There are 9 hidden switches. A switch that is on adds its own fixed numbers to the row, and there is some noise. The rows also spread widely along 12 directions, which tell nothing about the answers.
Known rows, each followed by its switches (1 for on, 0 for off):
[ 16  -3 -26 -10 -11  30  23 -10  -7 -27  18 -12 -36 -29   8 -10  -5  22
  -1 -15  -2 -26  16  39  19 -12   3  -2  -1  -8 -23  14]
1 0 0 0 0 0 0 1 1
[ 19 -19  34  12  45  34 -25  12  24   8 -13  20 -20 -24  28 -26  15  15
 -16  13   6 -20 -28 -35 -18 -21  12  -8  -5  12  -8 -14]
1 0 0 1 0 0 0 0 1
[-43 -22 -30   6  27  59  14   3  47   5 -24  24  17  12 -24   5 -18 -38
 -12  17 -32  29 -10 -29  17 -14 -18  26   4  28 -19  -1]
0 1 0 0 0 1 0 0 0
[  7   2  13  17  13  16   0   9  15  15 -12  13   7 -30  16 -15  16  -6
   0  12  16 -20   9 -21  10   6 -13  -6  24  29 -18  12]
0 1 0 0 0 0 0 1 0
[ 21  14  29 -23  10 -16 -15 -17   4  24 -29  41  41  -1 -16 -15   7  -7
 -41   2  68   8 -22 -72   4  19  -9   1 -41   5  -4  -7]
0 0 1 0 0 0 0 0 0
[ 39 -12  11  -7  43   7 -37 -16 -27  -2  32  33 -13 -41  27 -47  36  13
  -3   7  39  -2  22 -11  56  -8  16  15  12 -14   4  -6]
0 0 0 1 1 1 1 0 0
[ -6  10  -5  14   6  -8 -29   8 -20   5   2  30 -19  15  23  -2  43 -21
  -5  24  -3  13  10  -9 -15   9 -26  -1  32  14  -4  -6]
0 1 0 0 1 0 1 0 1
[ 21  -3 -22 -19   9   7  14 -12 -22   5   0  20  22 -24 -12 -11   7   0
 -18   3  35 -18  36 -39  55  32 -19  20 -30   7 -35  12]
0 0 0 1 0 0 1 1 1
[  3   0  18   6  15  32   7 -36  -4 -31   9  -4 -69 -11  16 -12 -16  -8
   5 -18 -19   5 -34  43 -40   8  11  10 -47  -2  -5 -36]
1 1 0 0 0 0 0 0 1
[-11 -13 -67  -7 -12 -12  24   1 -55  -3  10 -22 -38  11  10  10  17   5
 -19  15 -31 -17  74   6  34  12  -5   4  13  16 -39 -16]
1 1 0 0 0 0 0 1 1
[ 34 -18  55   8  22  50  -6  -2  31 -25  16   8 -20 -24  17 -16   2   7
   9 -22   2 -22 -38  28 -24 -18   1   2 -19 -20   0   9]
1 0 0 0 0 0 0 0 0
[ 45  13 -11 -15  20  25  28  -5  15 -19  21  -1 -14 -62  42 -33 -14  18
  17 -21  18 -39  -6  10  -9  31  12 -15 -24  10 -31  47]
0 0 1 0 1 0 1 1 1
[-15  -6 -52 -12  29   9  30 -12   2  -8  28  -7   4 -33   2 -22 -25 -12
  -4  -2  -9  24  35  -5  43  34  34  25 -42  -4 -11  16]
0 1 0 0 1 0 0 0 0
[ 52  -8  33  23  10  42  -3 -23  -5  -7  12  17 -24 -18  25  -3   8 -20
  46 -13  18 -42 -12  22 -27  45 -72   9  16   2 -28  30]
0 1 0 0 0 1 1 0 1
[ 11  28  -1  35  21  27  22 -20  16  -1  22   0 -24 -33  41 -12 -30 -42
  66  -8   4  -6 -26  29 -48  81 -22   3  10  33 -15  45]
0 1 0 0 0 0 0 1 1
[ 18  -7 -39 -23  10   5  15 -23 -46 -29  39  -5 -35  16  10  -4   0 -17
  25 -28 -22   5  31  43  36  11  17  19   3  -7  -9 -16]
0 0 0 0 0 0 1 0 0
[ -4  21 -13 -14   3 -20   9  33   0  -8  16  -2   7   0  31  -8  29 -10
  -6   4  -4   8  20   2  13   6  41 -15  -5   4  -8   4]
1 0 0 0 0 0 0 0 1
[ 31   8   9 -21  29 -11  -4   7 -11   5  -6  13   3 -11  33 -24  19 -12
   4  -6  14 -20   2 -32  11  17  33 -11 -15  25 -20 -20]
0 0 0 0 0 0 1 0 1
[ 14  -7  61  14   7  -5 -23  36  13   0  -9  -2  -4 -37  28 -19  52  42
 -38  20  10 -30  -3 -20 -16 -26   9 -29 -26 -12  -2 -16]
0 1 0 0 0 0 1 0 0
[-13  20  28  11 -11 -30  -5  13 -30   5  -3 -11 -28 -10  29  13  43   1
  -3  12  -9 -26  25  19 -14  37 -19   4 -23  15 -20 -33]
0 0 0 1 1 0 0 0 1
[ -5  39  27  26 -11  16  14   2  15  -3  17  12   5 -63  19 -19  22  -5
  17  15  30  -5   5  28   8  40 -32   4  -1   3 -13  37]
0 1 0 1 0 1 1 1 0
[-34  17   8  -7   4   2  -5 -12  -3 -38  34  10 -25  -4  -6  -9  17 -16
 -34  -1  -6  64  -5  38   1   7  29  27 -75 -39  19 -22]
1 1 0 0 1 0 0 0 1
[-25  10 -15   8   4  19  29  23   2 -35  55  -8  -1  -9  19   5  23 -41
  20  -6 -28  28  42  59  37  31  19  30 -18 -13  -9  25]
1 1 0 0 0 0 0 1 1
[  0  -5  55  29  12  21 -25   9  14  -7 -12  -3 -44 -30  21 -10  22  33
 -11  18 -10 -24 -35  10 -49 -21 -16 -14 -17  -2   8 -26]
0 0 0 0 0 0 1 0 1
[ 27  21  33 -17 -26   0  -7   2   9 -20   9  11  11 -32  -1 -17  25  28
 -27 -16  49 -13  -8  15  11 -15   2 -15 -28 -38   2  17]
0 0 0 0 0 0 0 0 1
[ 24 -20  -7  22  49   6 -28   6  -2   9  22  15 -24  17  29 -20  -3   7
 -21  20  11  22 -25 -42 -63  23   3 -14  -8 -14  13  30]
0 1 1 0 0 0 0 0 1
[ 10   8 -18   9  28  23   7  -9  16   0   7   9 -28 -26  31 -19 -21   9
  10   9  -5  -1 -29  -9 -47  24  -6 -12   5  23  -9  32]
0 0 1 0 1 0 1 1 0

New rows, each followed by its switches (1 for on, 0 for off):
[  6  19 -13 -27  29  11   5 -19  -7 -32  46  29   0 -13   8 -26   2 -32
  -6 -17  17  50  -1  10  20  44  23  30 -73 -27  -5  14]
0 1 0 1 1 1 1 0 1
[ -1  50  12   5   4  17   3 -22  21  -5  -6  24 -23 -58  34 -35   6 -16
  28   4  15   1 -32  21 -13   9  11 -10  24  38  -8  -2]
1 0 0 0 1 0 1 1 0
[-11   4 -19  19  16  -9   0 -15 -22   5  17  -1 -26 -32   3 -19  -8  22
 -29  33  14  22   5 -24 -16  47 -11   7 -48 -18   4   8]
0 1 0 1 0 0 1 0 1
[-16  11  -1  -7 -42  41   4 -33  -6 -16 -36  32 -26  13 -39  19  15   4
 -35   4   3   2 -19  18  -5 -42 -68  11   6   7 -17 -28]
1 0 1 0 0 0 1 1 0
[-17  29 -12  12 -21 -16   2  29 -15  -3  17   5   1 -12  21  -1  47  -9
  -1  28   3   5  37  13  11  23 -22  -9  22   7 -13  21]
0 1 0 0 0 1 1 1 1
[ 41  -5 -25 -29  38   9 -16 -49 -34  -9  15  34 -27 -11   6 -44 -12   5
 -12 -11  45  19 -14 -24  17  10  21   8 -26 -12   3 -12]
0 0 1 0 0 1 1 0 1
[-13 -26 -20  29  50  -1 -25 -30 -35  34 -20  13 -45  -7  15 -21  -2 -16
  -8  40  -8  13  13 -48   3  26   1  19   6  37  -4 -52]
1 1 0 0 0 0 0 0 1
[-45  -4 -42  17  39  36  18 -19  15   1 -12  -3 -53  -1  15  -3 -39 -15
   2  19 -49  30 -30   1 -34  10  18  13 -12  37  -3 -31]
1 0 1 0 0 0 0 0 1
[ 35  16   1  -7  33  -2   3 -47 -38 -14  35   9 -41 -59  36 -48  -6   3
  27  -8  39   2   3  24  25  47  30  14 -35 -11   1 -12]
1 0 1 0 0 1 1 0 1
[-27 -26  15  23  22  27 -12  -9 -17 -10  12  12 -17  26 -26  24   7 -28
  -8  15 -25  33  -2   1 -11  35 -46  53 -50  -6   8 -16]
0 0 0 0 0 0 1 1 1
[ 10   3  43  19  54  34  -4  -3  39  -4  17  17   7 -47  25 -31 -10 -21
  28   4  10  17 -42  -6 -12  32  26  18 -33   2  13  12]
1 0 0 0 0 0 1 0 0
[ -1  22 -23 -20 -11  23  33  12  13 -41  29  -6 -17  36  14  17  -7 -29
  11 -28 -35  19 -16  48 -38  17  10  -1 -27  -4 -20  28]
1 0 0 0 0 0 0 1 1
[-14  34 -17  11  28   3   0 -41  19  31 -38  28 -14 -31  10 -37 -40 -19
   0  19  26  27 -52 -48 -39  30  16 -13   1  49   0 -17]
0 1 0 0 0 0 0 0 0
[  6  14  18 -15 -24   6  -6  19 -19 -21  -8  18 -13  47  19  23  62 -33
  -3 -14 -24 -19   9  28  -7 -20 -26  -9  16  15 -30 -31]
0 1 0 0 0 0 1 0 1
[-15  16  -6 -27 -12   8 -11 -19 -30 -28  15  35  -7  31 -18   8  36 -30
 -19 -13  -4  39  12  28  38 -16 -12  35 -11 -12  -2 -31]
0 0 0 1 1 0 1 0 0
[ -7  22  33 -22   3  26 -18 -26  10 -19 -15  39  -6 -21  -8 -28  24 -19
 -20 -14  29  23 -28  13  35 -43  33  15 -23   1   6 -53]
1 0 0 0 0 0 0 0 1
[  1 -27   5  22  40  38  -7  21  45   0   0  -3 -30 -42  26 -30  -5  38
 -26  21 -20  -9 -22 -23 -41 -20  12 -17 -16   6  -7  19]
0 1 0 0 1 1 0 1 0
[ 16  23  25 -19  34  -8  16   8  15  -8  21   9  18 -34  35 -35  11 -25
  10  -7  19  13  -4 -17  12  51  50   1 -64   3 -14   1]
1 1 0 0 0 1 1 0 0
[-27  26   3 -12 -14  23  18  17  38  -7 -30  21  10  -4  -8  -1  20 -13
 -34  15 -11  14 -20 -17 -11 -16  -7  -8 -24  24 -30  -8]
1 1 0 0 0 1 1 1 0
[-25  20  40  24  16 -30 -22  10 -11   6   4  -7 -23 -30  27 -19  28  12
  -4  27  -3  15  -6   5 -17  17  27  -3 -29   3  24 -39]
0 0 0 0 0 0 1 0 0
[ 12  -2 -27 -27   3  24  10   3   2 -18   0  22 -10  15   8  -4  22 -15
 -22 -10 -20   1   8  -7   9 -23   2  -2   1  15 -37  -2]
1 1 0 0 1 0 1 1 0
[ 40   9   7 -25  10  -6 -19 -32 -31 -12   3  29 -27 -11   6 -27  17   4
 -23 -10  37   2 -12 -15  -8  12   4   5 -39  -6  -9 -16]
1 0 0 0 1 0 1 1 1
[-31 -20 -21  38  14  11   5  28  -7  15   3  -8 -16  19   9  24  12  -7
 -11  37 -37  -1  25 -17 -21  35 -43  13   3  14 -18   9]
0 1 0 1 0 0 0 0 1
[-18 -45 -27  29  41  43  -3  -2   6  21 -12  18  -9 -12  -1   0   2  -7
 -21  37 -10  -1  26 -45  29   1 -29  26  16  16 -16  -3]
1 1 1 0 0 0 0 0 1
[ -6 -11 -17  17   1  50  -4 -43  -1 -17   5  21 -49  -9 -24 -10 -23   7
 -27   7   6  27 -29  14 -26  -8 -36  18 -18 -19   3   5]
1 1 0 0 0 0 0 1 1
[-22  -1 -19  23  28  77   9  -7  34 -16   2  23 -34 -22  22 -12  -6 -27
  27   6 -24   6 -14  35   6 -22 -16   9  49  33 -13   9]
0 1 1 0 0 1 0 1 1
[ 13 -30  27  -7  44  36   2  16  13 -13   7   5  -4   7  15   1  13 -15
  -6 -10 -22 -12  -3 -10  10   6  13  25 -51   2 -24 -18]
1 0 0 1 0 0 0 0 1
[-10   9 -29 -35  -6  -1   8  -7 -12   1 -20  32  17  33 -18  14  15 -29
 -32  -5   7  14  14 -29  21   7 -19  17 -23  17 -28 -17]
0 0 1 0 1 0 0 0 1
[ 29  -7   1 -21   4  51  42  11  36 -25  -5  -6  -1  -7  15   7 -10  -5
  18 -30 -29 -42 -16  19 -11  -5  -7  -8 -11  11 -46  20]
1 0 0 0 0 0 1 0 0
[-46   7 -49 -13  12  22  13   4  19 -12 -10   9 -18  19  -5 -10 -13 -14
 -35  11 -39  49 -12 -11 -12 -26  31  -3 -14  22  -8 -20]
0 1 0 0 0 1 0 1 0
[-20  18 -33  -5 -16 -21  14  15  -5  -2  23  -3   8 -32   4 -10  17  12
 -20  20   8  18  39  10  37   6  16  -1  -1 -16   0  20]
1 0 0 0 1 0 0 0 0
[ -9 -19 -38   0  46  -3 -22 -26 -58  -4  33  34 -29  48   5  -6  17 -47
 -13  16  -8  64  23 -18  21  33   7  40 -10  -5  12 -30]
1 1 1 0 0 0 1 0 1
[ -3   5 -32 -18  31   7  -4 -33 -33 -30  43  19 -35  16   5 -26  -7 -18
 -19 -10  -2  61  -9  12   1  21  36  22 -56 -26  13 -16]
0 1 0 1 0 0 1 0 1
[  6 -19 -51  -9  51  24   0  -5  -7  -6  15   9 -23 -11  19 -35 -12  -1
  -1   8 -16  10   8 -29  21  -3  42   4   4  22  -9  -3]
0 0 0 0 0 0 1 1 1
[  0  23 -27 -22 -35  13  12 -49 -24 -21  -5  22 -19   2 -36   0  -8  -3
 -29 -10  26  20  -6  14   2   7 -39   9 -34 -22 -14  -6]
0 1 0 0 0 0 1 0 1
[  6 -14 -31  -9 -13   0  32 -25 -32  -6   8 -14 -27  14 -20  19 -16   9
 -27  -4  -7  -5  23   0  -8  42 -37  19 -50 -15 -35   0]
1 1 0 1 0 0 0 0 0
[ 18  45 -13 -16  -1   9   7 -21   2 -28  37  28 -10  -8  16 -21  -1 -29
   0 -23  31  36 -22  24 -24  38   8   3 -33  -9  -7  39]
0 1 0 1 1 0 0 1 1
[ 23  10 -32  -7   8 -27   9  -7 -26   6  18  -9 -25 -14  25 -23  -8  31
 -19   9  24   2   8 -16 -23  26  24 -23  -9  -3  -4  20]
1 0 1 0 0 0 0 1 0
[-14  36 -46 -15 -19  17  27  -1  -5 -37  43   3 -24   3  16   3   0 -20
  17 -16 -18  23  13  65   2  20  -5  10   0  -3 -21  34]
0 0 0 1 1 1 0 1 1
[-28  25 -20 -14  24  35  16 -28  29 -18 -12  22 -30 -32   3 -24 -22  -8
 -15   4 -11  37 -42   3 -15   1  22  12 -52  17  -9 -23]
1 0 1 0 1 1 1 0 1
